The rows are grouped in 3 different ways at once. Each group adds its own fixed numbers to the row, and there is some noise. The rows also spread widely along 13 directions, which tell nothing about the answers.
(in the rows, 128 means zero)
Known rows, each followed by its group in each grouping:
[135 101 116 146 101  54 116 132 145 140 145  90  97 126 125 109 159  61
 128 133 109  94 105]  Z_152 Z_981 Z_909
[166  82  82 105 160 137 122 109 140  57  86 157 132 159 107 135 146 170
 128  96 152 115 151]  Z_152 Z_981 Z_729
[151 105 107 146 168  98 111 110 102 101 165 120 139 109 151 143 171 137
  78 125 116 127 113]  Z_851 Z_654 Z_637
[161 115 125 135 132 107 109 152 152 132 112 124 157 166 109 114 145  98
 121 147 127 111 115]  Z_754 Z_789 Z_909
[135 119 149  92 148 109 116 162 159 144 120 139 146 170 112 114 133 101
 158 126 134  92 128]  Z_851 Z_191 Z_729
[137 115 178 153 109 109 110  79 157 109 116 138  85 104 161 101 183  45
 109  90 122 128 170]  Z_753 Z_789 Z_229
[145 110 118 128  94 132 132 108 138 104 131 161 109 116 130 135 112 119
 125 105 146 147 136]  Z_753 Z_191 Z_229
[125 136 105 160  81 125 104 184 191 160 115 144 125 193  82  54 154  97
 162 160  95 113  72]  Z_101 Z_654 Z_637
[179 149 217 100  70 132 169 127 183 165  99 137 123 186 103  93 124  76
 155 121 108 134 120]  Z_101 Z_191 Z_623
[152  90 101 150 135  78 112 136 152  99 116 142 136 135 139  90 170  90
 119 119 113 117 154]  Z_754 Z_191 Z_623
[178 147 158 152  71 135 161 109 140 119 136 153 103 112 156 109 157 104
 109 132 106 161 117]  Z_754 Z_191 Z_229
[137 109 139 145 157 144 111  84 120 103 162 158 139  75 162 155 137 121
  83  97 148 152 157]  Z_851 Z_191 Z_729
[134 136 141 100  78 116  98  96 118 178 193 135 129 111 131 168  73  95
 103 150 141 140  70]  Z_101 Z_789 Z_229
[117 122 104 145 139  74 108  86 141 159 135 156 175 118 140 107 111 170
 125 127 104 163 102]  Z_851 Z_981 Z_729
[156 107 120 157 121 162 141 135 135  67 131 105 126 121 131 130 139 103
 121 125 144 116 116]  Z_152 Z_191 Z_729
[135 114 111 118 158  92 108 134 139 125 135 167 140 138 142 127 168 130
 110 123 120 119 142]  Z_754 Z_191 Z_623
[116  57  59 130 149 115  94 146 107  97 167  88 149 111 143 150 137  69
  77 150 173 100 165]  Z_851 Z_789 Z_637
[131 138 161  70 124 165 186 192 135 135 135 115 170 174 187 109 154 115
 131 195 133  98 156]  Z_851 Z_191 Z_623
[119 103 125  96 166  95 116 134 114 105 129 136 144 139 157 131 133 138
 131 119 139  97 125]  Z_152 Z_981 Z_229
[151 101  89 187 167  74  67 119 161 137 134 166 151 113  89 128 151  94
 123  84 104 135 121]  Z_152 Z_191 Z_729
[157 128 141  98 150 129 131 113 143 144 118 136 162 150 102 154 125 142
 120 124 140 136 120]  Z_851 Z_789 Z_729
[107 157 187  90 113 163 176 145 117 134 140 141  99 116 152 153 111 115
 138 107 148 132 105]  Z_101 Z_654 Z_729
[142 118 151 186  91 127 165 165 162 125 100 143 157 125 155  67 135  45
 113 122 114 162 160]  Z_754 Z_654 Z_623
[137 103 120  81 109  81 147  88 121 115 114 110 103 132 147 125 132 131
 131 119 135 127 146]  Z_851 Z_789 Z_229
[146 111 123 117 148 141  98 141 140 119 138 133 166 152 134 136 146  93
 104 150 146 104 138]  Z_753 Z_789 Z_229
[105 107 125 100 202  69 107 119 106 110 129  96 141 153 161 130 178 161
 110 136 120  84  97]  Z_754 Z_981 Z_637
[114 122 110 176 116  47  47 123 159 122 163 199 121 102 176  53 170  95
 131 127  90 115 105]  Z_851 Z_789 Z_623
[130 104 119 146 126 117 131 166 108  77 159 119 115 116 184 107 165  91
 109 146 136 101 117]  Z_754 Z_191 Z_637
[139 137 123 139  84 129 138 181 152 144 130 125 146 143  88 132  73  87
 157 139 140 124  58]  Z_152 Z_789 Z_729
[ 89 105  84 181 117 125  98 120 154 156 131 171 177 115 117 116  84 123
 108 123 140 173 123]  Z_753 Z_981 Z_637
[127 125 124 114 169 107 112 133 117 141 148 139 159 117 141 150 128 122
 122 118 130 126 110]  Z_101 Z_789 Z_729
[133 126 152 147 176 135 145 129 129  81  99 131 104 106 142 141 197 104
 110  86 135 119 154]  Z_754 Z_789 Z_729

New rows. What belongs after each?
[108 119 110 132 121 111  73 126 145 177 167 147 181 128 136 139  93  83
 100 164 147 133  99]  Z_754 Z_789 Z_729
[140 118  94 111 125 134 120 135 143 131 148 149 163 146 139 119 130 148
 125 162 134 129 127]  Z_851 Z_191 Z_729
[147 134 148 111 110 131 134 147 146 133 136 151 144 144 153 111 147  97
 115 151 127 121 136]  Z_851 Z_789 Z_623
[130  95 113  78 148 124 132 122 126 141 123  72 156 184 113 159 129 130
  93 166 149 106 114]  Z_754 Z_654 Z_637
[122 102 115 123 118 129  80  93 154 146 150 100 150 159 106 145 114 108
  89 162 136 112  91]  Z_152 Z_654 Z_623
[127 119  87 194 139 103 100 107 173 162 126  96 159 140 115  78 191 103
 114 160  73 143 112]  Z_101 Z_654 Z_729
[160 105  81 113 122 104 116  56 133 121 121 168 138 134 142 114 151 180
 108 124 110 162 143]  Z_101 Z_981 Z_229
[158 113 141 124 148  94 162 140 122  98 107 115 100 124 138 129 186  98
 110  96 116 119 148]  Z_754 Z_654 Z_229
[164 129 175 130 127 108  90 134 167 125 134 188 165 162 139  92 128 103
 134 121 114 117 107]  Z_753 Z_191 Z_623
[149 122 127 132 121 113 156 123 139 132 112 146 119 121 120 120 134 115
 137  87 115 157 135]  Z_101 Z_654 Z_729
[ 98 139 172 145 117 147 113 133 154 130 123 135 140 145 149 105 120 109
 138 144 143 121 102]  Z_753 Z_789 Z_909
[122 115 182 163 157  72 127  93 138 139  91 149 132 101 121 126 118  90
 130  40 117 156 142]  Z_152 Z_981 Z_229
[140  76  74 122 118 156  91 136 150  96 147 114 157 156 100 133 117 110
  99 166 167 102 141]  Z_851 Z_191 Z_623
[148 135 111 107 182 125  99 111 139  99 138 132 142 153 146 137 201 171
 116 158 116  89  93]  Z_753 Z_789 Z_729
[121 144 100 152 102 133 125 149 197 142 104 175 121 157 134  62 189 125
 162 151  93 129 132]  Z_753 Z_191 Z_729
[173  86  67  54 102 126 156  78 131  45  94  86  67 202 152 104 218 202
 110 180 123  89 130]  Z_754 Z_654 Z_637
[124 143 156 106 134 143 165 130 165 122 100 139  99 158 139 117 203 130
 126 125 112 113 144]  Z_753 Z_654 Z_623
[158 120 171 135  73 130 153  88 140 103 123 155  89 103 145 117 129  84
 112  89 138 151 143]  Z_753 Z_981 Z_229
[142 123 151 133  81 126 119 128 160 140 139 114 109 151 111 108 131  89
 132 152 133 110 106]  Z_851 Z_191 Z_909
[147 124 101 143 101 166 133 133 150  95 139 152 129 132 142 110 148 128
 111 151 132 131 115]  Z_753 Z_654 Z_729
[102 130 151 129 163 107 108 109 129 131 130 174  91 105 155 129 173 127
 125  81 120 133 145]  Z_101 Z_654 Z_909
[151 153 175 106 133 121 169 121 144 106 109 109  52 138 122 137 228 121
 126 112 113  87 104]  Z_754 Z_981 Z_729
[104  95 127 138 127 119 133  98 123 107 118  74 138 144 144 117 119 125
 101 140 140 134 106]  Z_754 Z_654 Z_637
[149 151 160 143  73 117 150  99 135 155 167 125  93  79 140 145 137  75
 103 127 120 152 100]  Z_851 Z_789 Z_729
[145 102  86 108 126 157 124 142 153  94 102 130 145 168  93 124 125 142
 137 140 158 114 131]  Z_851 Z_789 Z_729
[122 114 154 116 133 131 158 147 125 123 117 126 145 139 125 131 108 121
 121 112 152 129 128]  Z_851 Z_981 Z_637
[120 108  85 138 110 122 136 146 153 144 130 115 100 128  83 143 145 111
 128 134 139 119 138]  Z_851 Z_191 Z_909
[127 129 155 153  89  88 148 112 141 150 140 140 102  86 143 130 131  70
 107 103 116 156 130]  Z_754 Z_191 Z_623
[165 112 142 168  93 140 153 109 163  87 100 144 120 114 110 110 115  94
 136  84 138 158 138]  Z_753 Z_191 Z_729
[148 109  92 136 104 136 145 117 108 111 163 119 106  96 122 169 127 132
  84 135 149 142 122]  Z_851 Z_654 Z_909
[131 128 144 116 132 131 128  90 123 132 158 138 131  94 170 161 140  98
  91 125 143 139 141]  Z_753 Z_789 Z_729
[113 129 122 106 132 116 117 145 130 110 146 203 129 121 151 134 116 149
 127 109 143 120 109]  Z_753 Z_981 Z_623
[ 81 107  97 122 183 138 100 133 147 144 115 166 181 143 141 130 146 140
 112 129 148 127 178]  Z_753 Z_981 Z_229
[112 138 119 123 221 121 105 135 117 125 139 138 167 129 144 168 168 168
 116 126 124 110 102]  Z_152 Z_789 Z_729
[163  91  71 120  94  87 112 118 114 103 172 149 109 101 162 127 157  98
  80 148 133 117 136]  Z_754 Z_981 Z_229
[123 124 118  96 123  69 160 143  91 119 153 117 125 109 170 124  94 145
 155 121 120 127  70]  Z_101 Z_654 Z_729
[104 129 126 159 142 141 105 162 128 123 133 202 176 115 201  97 130 120
 113 149 143 150 152]  Z_754 Z_789 Z_909
[175 106 110 129 124 137  71 101 122  60 147 175 126 129 136 140 131 140
 102 120 146 117  98]  Z_152 Z_789 Z_229
[128 110 120 149 127 103 120 117 145 150 140 137 171 120 126 122 119 108
  93 135 125 146 132]  Z_851 Z_981 Z_623
[157 129 113 145  80 110 202 170 112 107 133 152 134  99 218  78 144 100
 130 139  97 162 155]  Z_152 Z_654 Z_229
[123 109  63 128 121 122  84 120 137  96 161 110 117 133 115 140 151 137
 119 167 140  90  66]  Z_753 Z_789 Z_729
[ 78 131 103 133 178  88 126  54 123 154 134 152 122  71 178 162 171 165
 102  99 114 166 159]  Z_753 Z_789 Z_729
[109  75  74 114 144 105 120 142 151 120  91  94 142 166  90 111 134 116
 133 129 141 110 158]  Z_851 Z_654 Z_229
[104 111 139 117 127 174  92 128 164 144 138 117 120 148 102 158 135  59
 101 136 167  99 135]  Z_152 Z_654 Z_729
[120 131 100 109 177 134  84 135 125 126 172 186 168 118 185 146 164 139
 102 156 139 112 132]  Z_753 Z_789 Z_729
[141  86  87 125 139 125 122 131 152  88  85 138 168 171 115  83 116 157
 146 125 139 131 140]  Z_851 Z_654 Z_729
[187 103 103 172 112  62  88  97 138 117 158 188 137 104 119 115 130 119
  95  92 103 155  94]  Z_753 Z_981 Z_637
[108 105 151 120 174 176 179 150 125  83  93  65 131 153 172 111 203 106
 105 139 145 103 194]  Z_851 Z_654 Z_637
[227  98 102 153 199 127  87 127 145  82 110 196 208 153 133 117 191 128
  81 110 114 140 180]  Z_753 Z_789 Z_229
[142 126 125  79 108  93 101 128 115 163 182 160 154 125 120 187  59 118
 104 137 148 126  66]  Z_152 Z_789 Z_623
[137  99 138 111 174 104 111 109 127 113  96 115 176 158 137 130 125 131
 113 124 142 124 135]  Z_754 Z_789 Z_229
[127 140 159 158 135 140 169 132 152 159 119  88 158 128 130 116 163  93
 110 146 115 140 136]  Z_851 Z_981 Z_729
[119  84  78  93 177 120  91 161 119 123 142 138 194 165 148 142 111 147
 113 167 165 105 143]  Z_754 Z_191 Z_909
[157  72 103 130  92 111 169 149 143  75  94 128 165 145 142  82  93  88
 131 118 146 134 166]  Z_753 Z_981 Z_623
[116 119 152  90 121  42 152  90 146 180  98  95 111 149  80 151 114 125
 129  99 116 128  94]  Z_754 Z_981 Z_623
[141 129 134 164 133 135 150 158 131 106 129 105 134 129 125 111 155 103
 117 125 111 124 105]  Z_101 Z_654 Z_623
[145 125 133 137 103 121 111  98 135 139 165 131 121 101 164 137 168  66
  77 152 128 132 135]  Z_754 Z_789 Z_729
[161  89 131 126 156 102 132 126 130  63 113 116 119 135 159 109 178 115
 132 111 131  98 157]  Z_753 Z_191 Z_909
[125 112 137  88 108  97  64  52 132 144 153 145 121 139 127 163  78 145
 111 130 151 127  79]  Z_152 Z_789 Z_909
[ 77 120 120 114 166  98  96 119 127 172 130 145 154 133 125 148 108 135
 129 108 135 140 119]  Z_101 Z_789 Z_637
[146 114  87 104 140  83 124 143 119 115 131 171 163 149 129 115  92 183
 141 121 115 144  83]  Z_101 Z_654 Z_623
[118 108 106 150 137 161 135 161 139 134 122 106 162 148 127 119 141 103
 112 153 141 131 150]  Z_101 Z_654 Z_909
[113 116 123 115 134  90 151 162 129 181 153 102 162 126 148 143 142  59
  86 156 123 125 146]  Z_754 Z_654 Z_623
[143  87  79  99 142 123 138 176 130  66 113  68 132 173 107 126 133 130
 162 150 150  70 100]  Z_152 Z_191 Z_729
[164 106 144  87  63 105 140 154 132 111 155 147  88 121 138 131  99  49
 133 117 159 103 120]  Z_754 Z_191 Z_729
[121 102 104 113 104 145  95  97 151 138 148 119 116 133 115 165 151  77
  67 156 160 115 148]  Z_754 Z_789 Z_623
[185 127 147 165  99 109 141 126 126  84 139 151 133 103 178  93 149  88
 113 121 109 143 116]  Z_753 Z_789 Z_229
[120  87  85 173 183  83  68 134 148 130 126 163 171 111  80 130 124 110
 119  81 138 128 131]  Z_851 Z_981 Z_729
[153 118 126 134 117 161 141 118 132 109 141 123 133 123 123 144 129 116
  97 134 148 139 121]  Z_851 Z_654 Z_729
[ 70 130 145 133 120  94 127 119 172 137  78 147 135 150 141  78 114 131
 171 109 117 136 117]  Z_753 Z_789 Z_623
[155 116 118 122 108 117 106 108 122  98 148 165  97 123 134 125 127 139
 118 112 135 132 104]  Z_101 Z_654 Z_909
[ 89 128 124  98 183  99 146 131 109 140 112 106 167 132 135 166 106 171
 134 125 140 132  94]  Z_754 Z_789 Z_729
[164 103 127 146 131  99 130  97 124 101 116 107 156 119 127 116 104 112
 131 101 128 148 109]  Z_101 Z_789 Z_729
[107 118 109 105 134  81 137 150 108 115 160 114 124 121 179 115 137 134
 144 143 115 103  97]  Z_101 Z_191 Z_623
[137  86 126 175 163 104 134  81 123  95 115  98 185 104 130 138 108 125
  82  98 134 159 134]  Z_753 Z_981 Z_623
[106 109 153 137 168 144 181 157 130 125  86  82 197 151 142 127 112 112
 121 128 139 134 154]  Z_152 Z_981 Z_623
[135  86 123 110 126 132 118 117 139 102 129 112 161 155 159  99 121 106
 122 151 141 113 151]  Z_101 Z_191 Z_623
[173 106 119  89 154 155  90 130 156  97 118 146 181 192 110 133 135 134
 120 155 152  97 119]  Z_753 Z_789 Z_729
[ 85 143 127 161 146 109 181 152 113 117 129 106 118  91 176 125 149 150
 148 126 113 137 111]  Z_753 Z_191 Z_909
[171 113  94 157 137  94 116 105 127 105 130 105 134 125 106 145 143 146
 112 128 114 136  82]  Z_152 Z_789 Z_909
[130 132 156 152 178 134 158 100 161  89  56 120  97 151 106 122 198 180
 154  80 113 129 135]  Z_753 Z_191 Z_909
[192  85  92 168 167 168 127 154 165  65  78 149 176 156 116 103 180  90
 114 111 139 130 198]  Z_152 Z_789 Z_729
